The rows come from 4 hidden closed curves, with some noise, and rows from the same curve form a group. Each curve winds through 8 dimensions. The rows are also pushed far along 5 directions, which tell nothing about the answers.
In the rows, zero is written as 100.
Known rows, each followed by its group:
106  92  98 105 115 116 118 130 145 120  90 151 110 144 117 107 111  94  97  86  88  95 132 127  99
N
 97 109 106 151 109 137 134 123 143 101  86 170 109 155 144 118 123 115  77  83 120  96 108 113  82
V
137  96 120  69 128 104  83  66  97  82  71  48 121  53  80 108  98  71 106 110 109 127  92  91 112
U
127 107  98  93 119 107 103 100 118  64  62  98 138  73  93 117 100  76  93  94 145 116  72 105 137
Q
116 118  97 108 127 102 100  99 104  51  96  66 106  60  76 118  81  87  82 114 130 120  55 103 143
Q
 70 100  61 134  61  87  87 142  87  96  93 138  89 129  80 107  79  85  93  87 130  89  58 101 124
Q
 87  98 100 145  81 116 130 133 139 119 121 143  96 142 133 102 128 135 106  91  86  78 134 113  57
V
 97  97  91  99  79  95  85  86  72 102  99  73  85  83  89 102  86 101 125 103 103  95  91  86  90
Q
138 100 124  52 100 114 118  70  80 118 130  44  82 111  82  98 131  93 135 102  92 114  83  94  93
U
105  93  84  78  81  72 112 116  86 114 115  93 105 148  91 121 120 101 109 111  94  90  98  87 113
Q
 94  98 105 107 101 102 101 116 107  91  71 124 106 100 111  85  86  81  95  79 117 108  81 100 106
Q
122 121 103  84 129 108 109  75 103  80  92  71 100  50  80 111  98  89  93  94 120 113  78  91 125
N
 91 101  95 107  83  83  79  61  89 108 136  73 105  58 100  90 127 110  98 122  71  83 137  84  76
N
103 100  76  83  72  92 117 102  96 125 163  84 118 130 112 101 142 100 132 116  53  78 109  94  81
N
 86 122  82 126 103 106  94  89 126  79 125 102 125  37 111  95 119 103  86 101  99  84 107 106 100
N
 94 111  97 115  91 108 114  83  92 103 138 115  94 122 113  98 126 107  85 117  76  87 104  86  92
V
 85 110  84 114 109 109  61  85 101  93 122  75 105  35  90  86  93  91  93 110  99  97 104 110 100
N
 86 102  81  94  91  70  91 101  99  81 101  85  98  71 101  95  85  94 116 112  87  85 112  99 121
U
 79 103  56 122  84  83  40 116  88  89 103 106 130  92  94  89  86  42  96 102 123 101  49 109 136
U
 79  97 103 121 115  65  98 111 124  72  54 115  91  88 101 118  74  92  83  95 104 106 104 105 133
V
111  95  93  68  83  91 123  85  89 118 141  78  88 125 110  95 122 115 135 119  54  77 140  87  85
U
 72  91 113 116 108  90 113 122 142  87  64 137 107  92 128  99  96 128  81  88 100  88 172 115  96
U
 85  99  91 108  78  60  86  72  97  99 147  57  82  51  89  84 109 115 112 129  52  78 128  93  90
N
 88 101 122 110 118 110  79  74 117  88  65 105 106  27  97  98  92 119  79  90 114 104 138 114  89
V
101 101  82 105  93 113  80  71 113 111 142 103 136  80 107 100 140 105 102 129  67  82 129 119  86
N
107 106 109  91 129 115 116 107  91 111  89  88  71 130 102 118  84 101 100  92 112 111 105  92 101
Q
 80  81  98 125  81  70  72 102  97  82  64  76  90  49  91 105  70 106 114 107  95  90 131  89  81
U
 85  87  98 101  71  77 119 133 119 149 116 139  86 171 123  88 123 116 107  84  70  79 135 101  74
Q
 67  84  98 109  82  52 105 138 107 106  75  94  57 108  96 108  69 120 117  85  91  84 128 100  93
V
104  88 101  92  86  89 125 112  92 114  82 107  66 120  85 111  90 112 111  87  94  91 134  78  91
Q
 81 126  67 114 113 120  54  86  81  81 155  94 145  76 103  94 117  80  66 133 109 101  62 114 122
N
 83  76 111 109 101  77  96 131 138  91  77  99 107  73 100 107  91 128 101 109  77  91 167 125  82
V
103  97  99 118  96  87  96  90  86  88  86  92  72 100  94  96  76  93 101 107  98  99 103  73 103
U
144  99 139  87 114 123 138  68 107 102 115  78  74  90  90  89 112 120 105 106  82 109 117  86  78
V
133  86 145 105 115 125 118  74 121 103  88 105  97 100 115  81 118 121  90 111  81 111 143  93  64
N
126 113  69 105  82 138  97 101  78 104 163  98 122 150  90  98 136  65 115 115 116 107  16 106 113
V
127 108 124  57 119 117 120  70  77  94 106  76  82 122  85  94 110  89  98 102 124 122  75  93 136
U
120 121 113  97 121 170 105  48  85 104 106 135 111 121 109 104 127  89  77 100 132 118  70 105 112
V
114  92 102  90 121  98  83  83 117  93  81  84 118  66  90 117  99  90 105 112  92 106 123 116 111
N
102  88 130  78  85  98  90  63  80  95 123  63  99  72  87  77 129 108 103 119  90 102 125  95  87
U
 89  84 111 116  88  78  72  75  98  89 123  71 103  44  99  74 101 118  93 138  51  88 150  93  71
N
100  86  79  74  90  72  77 104  78 104  79  85  87 103  81 102  69  67 127  95  95  97 100  88 122
U
116  95 144  97 113 112 140  96 109 103  80 117  64 148 112  91 111 104  80  85 111 113 128  83  97
U
 58 111  73 156  84  88  80 130 140  88 120 136 109  61 114  74 100  87  81  82  93  81 103 120  98
U
 87  88 114 103 108 106 114 136 121 100  62 125 113 125 136 103  97 122  99  84 113  95 148 107  79
V
120 100 119 138 116 128 102  81 133  73  70  93 135  50 113 120 113 131  87 113 122 104 124 107  71
Q
115 113 113  89 110 131  96  57  92 111 106 103 116  77 110  85 124  98  87  91 115 108  97  92  88
V
124 107 103  98 107 122 123  75  86 108 123  68 102 126 122 125 130 121 122 121  92  98 108  84  71
N
 84  96  88 116 103  78  88 146 107 120  86 121  82 164 102 108  85  85  87  85 113 105  86 104 115
U
 79  83  80 110  90  69  71 109 124  98 108  79 118  62 102 104  97 106 124 125  53  77 150 120  85
N
112 100 133 101 124  98 125  95 120 104  81 104 102 108 129 100 113 126  87  94  94 106 134  93  80
Q
 66  81 105 109  74  40  61 114  97  80  93  58  80  54  79  86  78 101 109 112  85  93 115 109 106
U
129 111 100  63 108 104 112  93  70 114 125  94 105 153  76 106 121  82  80 105 124 120  44  88 135
Q
125  86 134  61 121  82 116 100  85  88  28  77  71 100  80 103  55  79 110  77 116 128  90  77 119
Q
 98  89  87  80  84  87 103 102  85 147  97 111  65 153  88 114 104  93 119  85  89  90 126  89  96
N
105  91  98 119  96 108 124 127 142  97  70 137 103 107 112 107  94 100 113  75 104  94 116 109  93
N
149 108 126  59 139 144 133  95  96 111 110  88 112 161 101 115 130  96  91 103 125 130  76 105 113
V
124  81 123  59  99 114 126  69  62 117  81  94  60 156  94 108  90 105 133 107  84 105 124  78  95
V
118 111 116  94 120 115 108  78  83  90 102  77 124 107 111 119 119 113  86 119 116 113  89  85  96
Q
104  94  90 125  97 118 105 134 121  92  73 147 113 133 111  95  91  71  94  78 128 105  78 103 110
V
149 110 113 103 133 158 115  81 109  89 116  82 117  96  78 127 122 105  86 121 128 124  73 110 102
Q
136 123 129 136 133 172 134  72 130 100 111 124 109  98 130  99 134 125  75  95 118 112 107  98  64
U
122 118 100 104 116 160  97  75 109 103 110 114 136  85 126  87 128  86 100  88 129 107  84 111  88
Q
105  95  98  96 104 114  94 111  90  88  43 130  95 134 107 103  70  66 113  78 141 114  72 103 128
V

New rows. What belongs after each?
112  78 126  68 101  77 140 121 104 139  89 117  73 169  95 109 112 122  87  93  75 101 148  81  85
Q
139 119 122 122 116 158 116  65 128 107 129 120 136 113 139  84 162  95  88  98 121 111  86 107  77
N
 89  92 116 105 115  57 109 130 120  68  48 112  91  83  90  98  66  97  68  87 114 113  98  93 133
Q
 70 105  90 115 112  60  90 119  95  88  96  68  70  91 104 108  70 106  94 104  92  94 119  87 107
N
 80  91  84  86  78  97  79  98  65  99 124  82 107 101  92  97  99 110 109 126  86  87 117  98  91
V
122 103 109 107 124 107  88  86 115  67  31 118 105  71  89 106  66  52  93  80 144 130  52 107 150
V
 71 102  76 105 115  70  74 136  94  96  63 117  88 112  86 115  52  86  75  90 122 103  94 100 138
U
 81 122  83 156 114 117  65  98 124  60 128  85 143  39 131  94 108 104  87 128 106  92  91 126  91
N
127 104 130 102 115 146 113  57 116 132 140  95  95  93 114  79 143 121  90 105  74  98 149 100  51
N
 99 100 104 129  99 103 125 108 131 119  97 131  95 145 139 109 129 113 103  85 100  88 129 100  78
N
115 104  81  99  81 116  84  80  58  73 135  64 118  97  85 101 106  82 115 138 106 103  47  87 110
V
 88  96  91  87  94  51  78  88  91  94 111  49  63  44  66  92  71  97 117 112  67  92 118  94 115
N
 78  79  91 127  75  72  94 133 103  71  65 106  91  95  99 107  67 101 110 110  89  86 121  90  95
V
 68 105  62  88  93  63  95 140  87 113 116 106  85 147  93 118  87  80 103  94  93  87  89  96 132
N
 90  91  96 116  95  83  92 113 108  70  40 128  78  94  95  95  50  69 110  82 117 104  86 100 132
V
 97  97 105 124 114  81  95 116 136  74  48 111 120  75 119 103  88  83  95  82 125 106 105 106 112
N
 99  91  83  68 102  85  88 117  68 131 109  83  74 152  70 114  84  82 107 100  92 107  96  93 116
Q
126  88 117  78  96 105  93  80  73 140 129  80  73 149  81  86 120  92 105 112  85 111  94  86  85
U
 79 116  80 114 116  91  97 128  91  99 105  95  76 142 114 110  82  88  92  89 121 104  77  96 122
N
114  97 116 109 120 100  99  88 102  54  72  46 111  22 102 112  75 118 106 123  99 109 117  85  80
N
 66 100  99 160  99  98  81 126 152  96  79 157 104  81 129  74  98  97  69  74 110  89 133 120  92
N
 69  96  76 122  96  80  82 149 117  86  80  98  89  71  98 101  57  89 113  87  98  91 109 112 102
N
110  85  91  67  87  57 100 104  73 111  93  72  72 125  68 109  81  70 118 103  82 105  82  74 124
V
 94  98 100  93 102  87 111 105 118  92  90 106  90  89 109  92  93 101 106  95  89  91 131 103 112
U
 78 130  79 134  99 110  89  85 102  94 177  86 121  72 129  88 138 114  77 122  84  80 104 100  85
N
117  86 123 109 113 114 131  97 147 111  55 118  86  78 106 117 101 120 113  75  94  92 165 105  71
N
 98 115 102  78 112 107  97  90  82  90 115  96 102 109 108  82 101  88  97 101 115 108  72 105 132
V
119  76 142  74 102  82 115  98  96 122  83  64  56 124  83 102  98 110 117  97  89 113 128  93  83
U
119 102 115 101 140 117  95  98 110  80  73  66 100  78  96 118  77  94  98 106 117 123  92 111 107
Q
 94  96  74  94  84  89  71 108  92 128 131  96 106 109  82  94 109  91 104 104  97  92  89 114 106
Q
143  88 113  73 104 114 113  59  81 120  99  72  83 108  94 102 102 105 123 119  72  99 136  68  76
U
113  73 127  93  94  67 124 113 121  96  41 107  71  83  75 101  75 111 107  81  95 102 137  88  96
Q
 73 127  63 136  94 104  83 115 124  83 141 125 126  74 115  74 115  72  84  91 102  88  69 116 118
U
121  91 144  94 129  81 123  92 131  79  53  98 109  58  92 108 100 130  62 104  97 112 152  87  97
Q
118 107 107 136  95 145  90  74 110  88 111 117 136  99 127  89 139  91  93 109 127 104  85 103  80
U
 74 118  64 127  79  86  80 102  99 106 141 112  90 110 102  86 108  81  98  95 103  86  64 109 124
N
121  89 130  80 116  72 130  87  88  89  67  58  58 108  86 128  77 119 114 112  89 110 120  74 102
V
135  90 138 112 132 122 115  73 121  65  69  64 105  42 101 114  86 129 104 126  91 114 135 100  74
N
116 115  65  96  79 120 106 103  95 110 158 110 145 145 110 103 156  81 114 110 110  92  56 106 108
Q
102  94 104 119  90 129 101  98 110 138 119 113 105 117 116 107 129 132 105 100  85  87 143 105  40
U
 89 104  67  86  80  70  69  84  61  92 118  42  78  56  69 104  76  91 133 112  99  88  82  87 117
Q
101 112 100 114 111 127  85  88 109 114 119 112  95  97 104  81 111  89  84  91 111 104  95 109  98
N
 70  89  92 122  76  65  65 115  96  99 110 103  79  94  84  72  88  84  87 102  94  95  98 102 112
U
 82 108  55  86  80  73 107 141  84 130 135 114  72 182  99  93  95  55 123  81  92  90  58  94 135
U
 65  87  84 118  77  67  87 118 105 115  90 140  92 132 104 106  96 101  91 101  80  77 141  99  99
N
100  84 124  89 103 119 103  87 101  94  76 109 103 102 117  99  96 122 112 111  88  96 154 106  78
V
123 106 111  71  99  94  99  77  68  94 128  70 103 100  79  87 109  87  89 118  95 118  53  84 116
Q
105 109 106  74  86 133 108  68  74 118 175  91 120 114 133  64 151 126 111 129  64  85 130  97  61
V
113 106 121 125 128 113 130 106 145  67  89  99 109  66 108 112 105 124  80 108  98 103 133 108  94
Q
 81  98  56 109  80  74 102 169  85 101 108 117  94 190  97 125  85  67 114  98 111  98  48 104 138
Q
120 108 103  82 117 101 123 122  89  83  85 102  96 147  95 108  88  65  94  87 129 124  39  94 144
Q
 66 106  78 127  83 112  87 128 109  97 134 124 145 117 145  86 130 113  98 105 108  81 109 121  78
V
104 116  71  68  80 130  76  74  59 117 164  94 120 121  91  83 136  70 115 109 114 101  49 109 126
U
 83  90  93 100  83  40 128 136 101 104 102  89  60 128  94 113  85 126 106 102  72  82 134  81 105
Q
101  75 108  82  95  39 110 126 106 101  49  71  73 120 100 112  72  91 132  90  84  97 134  82 105
N
141  97 135 106 137 138  96  63 139  88  87  81 123  22  81 102 116 125  78 114 105 116 140 117  77
Q
 96 103  83  77  93 108  81  93  83 103 103 105 106  99  89  93  99  76 105  93 119 102  86 108 127
U
138 115  92  81  95 124 106  71  82  87 123  81 120  87  78  92 125  74 109 103 128 113  39  93 129
Q
 95 100 121 135 115 119  96 103 126  80  50 120  97  65 104  99  88  90  76  73 135 115 104 101  94
U
 80 107  87  82  93  79  73  96  69  85 127  67 116  97  94 104 113  88  94 120 107 100  76 101 125
U
113 108 135 114 123 131 138  89 133 102  94 122  99 108 137 100 122 132  86  88 109 102 132 103  76
V
 73  94 114 127 104 117  95 107 140 115  68 153 102  81 120  96 103 127  79  71 109  90 158 122  72
V
 98  86 123 125  93  86  80  74 115  76 106  79 112  34 108  72 101 119  89 135  61  92 149  98  69
N
122  83 132  91 129 100 108  96 136  95  43  94 114  72 110 110  97  93  98  86  99 114 151  99  86
U
 96  97 104  99 129 109  80 126 105 103  46 116 116 115  97 125  85  84  72  81 148 123  89 113 120
U
